The same things were measured in two ways. Each way mixes the same 4 hidden numbers, adds some noise and spreads widely along 3 directions of its own, which tell nothing about the thing.
In the rows, 128 means zero.
Some things both ways: the first way, then the second way.
[ 97 117 135  81 186 149 144  95 103 105]
[ 88  89 177 158 135 117  85 108]

[123 123 146 121  95 123 160  96 115 151]
[168 131 150 107 117 185 140 133]

[106 116 149 108 105 121 165 104 139 133]
[159 110 191 114  94 175 133 101]

[142 125  87  92  53  92 126 109 195 185]
[176 160 183 148 119 213 130 214]

[165 170 128 106 177 168 107 158 142 120]
[120 114 130 118 130 127 126 122]

[138 147 146 117 162 129 133 128 110 115]
[123 119 159 158 116 126 135 125]

[137 139 136  83  98 113 168  87 140 154]
[150 136 195 146 122 222 146 146]

[171  99  95 134  72 117  98 158 179 172]
[137 125 108 131 122 102 113 185]

[142  93 153 188 135 102 108 183 108 104]
[252 234 109  28 100 140 136 184]

[106 120 153 101 148 100 163 109 108 112]
[147 145 148 110 128 181 151 131]

[195 136 139 104 162 127 109 189 167 109]
[106 133 127 156 124  87 143 157]

[154 106 157 103 141 154 160 106  89 135]
[102 117 103  76 149 137 131 108]

[ 90 122 129 165 134 133 118 134 112 109]
[173 123  88  53 118 134 126 115]

[112  97 149 140 167 144 132 130 100 104]
[139 115 121  95 117  91 103 106]

[142 137 117 123 134 122 111 134 137 134]
[161 143 138 141 131 155 125 175]

[ 97 154 122 109  62  88 160  85 149 152]
[146 103 218 209  88 169 138 141]

[125 125 125 104 118 117 135 103 125 137]
[ 88 107 148 134 130  92 110 134]

Other things, the second way, with their names:
<229>: [145 184 141  99 123 133 164 144]
<201>: [135 125 164 156 140 196 129 163]
<752>: [114 137 172  87 121 131 124  86]
<707>: [180  91 139 201  92 154 150 139]
<255>: [145 119 187 105 102 120  88 131]
<781>: [185 164 171 123 110 193 140 174]
<204>: [ 98  76  93  87 138  30  50 105]
<753>: [161 153 185  99 103 128  96 146]
<182>: [108 133 118  83 128  93 127 114]
<737>: [142 109 127  36 107  76  79  85]
<729>: [115 138 158 114 121 118 130 114]
<311>: [145 127 114 109 124 127 127 150]
<267>: [140 131 144  89 110  64  80 125]
<788>: [185 176 193 127  72  91 123 157]
<292>: [193 102 152 166  85 118  91 175]
<42>: [139 122 155 139 122 159 128 150]
<406>: [110  96 195 157  90  68  95 118]
<599>: [165 119  71  82 132 122 113 134]
<105>: [121 169 133  31 123  97 137  89]
<675>: [193 160 153 107 123 199 120 175]
<708>: [100 130 164 154 112  48 107 151]
<340>: [119 141 228 149  98 127 122 145]
<453>: [ 92 140 199  66 113 113 111 100]
<262>: [122  97 129 125 107  62  96 121]
<452>: [134 137 169 115 119 160 122 147]
<199>: [150 140 156 121  99 111 137 124]
<394>: [143 158 122  69 130 128 124 145]
<118>: [173 150 140 106 105 125 124 152]
<34>: [232 156 151 107  75 161 133 169]
<103>: [149 141 140  95 108 117 130 135]
<506>: [141 104 144 160 104 112 129 121]
<527>: [143 101 186 185  92 109 105 145]
<273>: [133 110 109 152 124 107 129 150]
<166>: [ 97  81 155 145 120  85  90 110]
<531>: [161 173 124  98 140 191 160 150]
<266>: [125 146 130  88 126 117 133 115]
<484>: [152 106 135 160 121 129 106 147]
<636>: [168 160 226 106  74  92  89 142]
<548>: [144 115 184 154  96 127 131 124]
<188>: [118 137 181 152 141 115  57 185]
<398>: [128  95 120 164 130 145 117 175]
<469>: [159 122 152 149 107 118 109 150]
<249>: [123 127 148 149 121 127 126 157]
<280>: [125 105 211 114  91 134 117  70]
<730>: [ 85 138 201 167  96  56 141 126]
<769>: [216 199 193 108  86 168 144 163]
<649>: [164 153 154 111 104  93 102 146]
<515>: [176 128 138 142  94  93 109 161]
<136>: [112 128 159 102 101  91 137  96]
<607>: [ 87 110 131  91 137 106 120 112]
<678>: [153 143 186 136 105 118  91 163]
<65>: [148  94  71 102 124  66  91 131]
<393>: [ 96 182 182  91 121 130 167 145]
<250>: [153 155 156  70 111 144 128 127]
<552>: [111 128 152 105 114  67  94 128]
<778>: [174 115 158 185  92  93  93 166]
<495>: [193 210 227  93  77 147 159 125]
<615>: [ 96 127 151 116 123 107 121 140]
<354>: [127 169 226  99  86 109 143 121]
<445>: [165 113 137 128 115 147 108 146]
<466>: [114 120 153  88 121 124 125 105]
<724>: [165 134 193 151  99 121  94 148]
<366>: [147 102 110 133  93  97 148 135]
<228>: [130 109 180 180  99 147 154 135]
<20>: [148 132 162 119 112  96  79 129]
<345>: [144 131 136  90 110 119 131 127]
<623>: [115 122 164 198 114 102 130 162]
<154>: [149 133 129 111 106  90 120 137]
<533>: [108 140 120 105 142 113 127 155]

Some of these things the first way, each followed by its name:
[118 148 173  96 213 144 158 128  91  81] : <752>
[130 153 144  81 150 130 154 117 148 117] : <453>
[148 122  87  94 149 151  96 104 123 155] : <188>
[111 133 142 113 137 125 149 110 115 117] : <466>
[151  77 123 160 157 166  89 178 136 117] : <65>
[110 111 132 140 152 145 129 112  84 119] : <20>
[166 158 114  78 157 147 119 131 164 138] : <201>
[133 106 164 133 126  88 147 155 134 112] : <769>
[ 88 118 163 106 129  50 167 114 124  97] : <730>
[154  95 160 157  82 107 148 143 108 153] : <788>
[143 148 123 166  81 115 114 166 167 143] : <366>
[131 123 138 101  73  94 165 108 145 146] : <228>
[126 181 152  85 131  61 160 122 147 109] : <393>
[138 128 201 124 156  99 174 151 106  93] : <495>
[124 137 135 105 142 137 143 114 114 122] : <607>
[125 173 114 134 112 148 120 126 139 137] : <406>
[ 93  85 126 107 144 121 145 105 124 112] : <166>
[115 107 174 127 110 107 175 110 100 124] : <136>
[110 132 107 186  45  97 122 134 150 154] : <34>
[136 107 140 125 133 115 134 137 117 123] : <394>
[122 125 171 105 124 153 182  99  95 130] : <280>
[131 131 167 106 123  91 169 137 144 116] : <354>
[135 142 149 127 140 134 134 128 118 123] : <250>
[108 131 114 158 185 148  89 153 114  99] : <599>
[139 131 134 148 156 138 108 155 115 116] : <649>
[ 85  58 112 144 163 159 108 114  98 114] : <204>
[125 111 164 105 174 118 152 132 112 102] : <729>
[110 164 121  96 105  91 150 107 165 132] : <340>
[135 114  84 111  92 112 109 124 181 158] : <398>
[135 107 156  97 172 109 150 132 115  98] : <531>
[ 94 146 131 189 114 175 132  98  63 140] : <737>
[144 132 124 118 139 111 116 146 144 124] : <708>
[168 139 168 105 171 110 141 161 123  98] : <229>
[116  94  87 155  83 113  94 151 184 144] : <292>
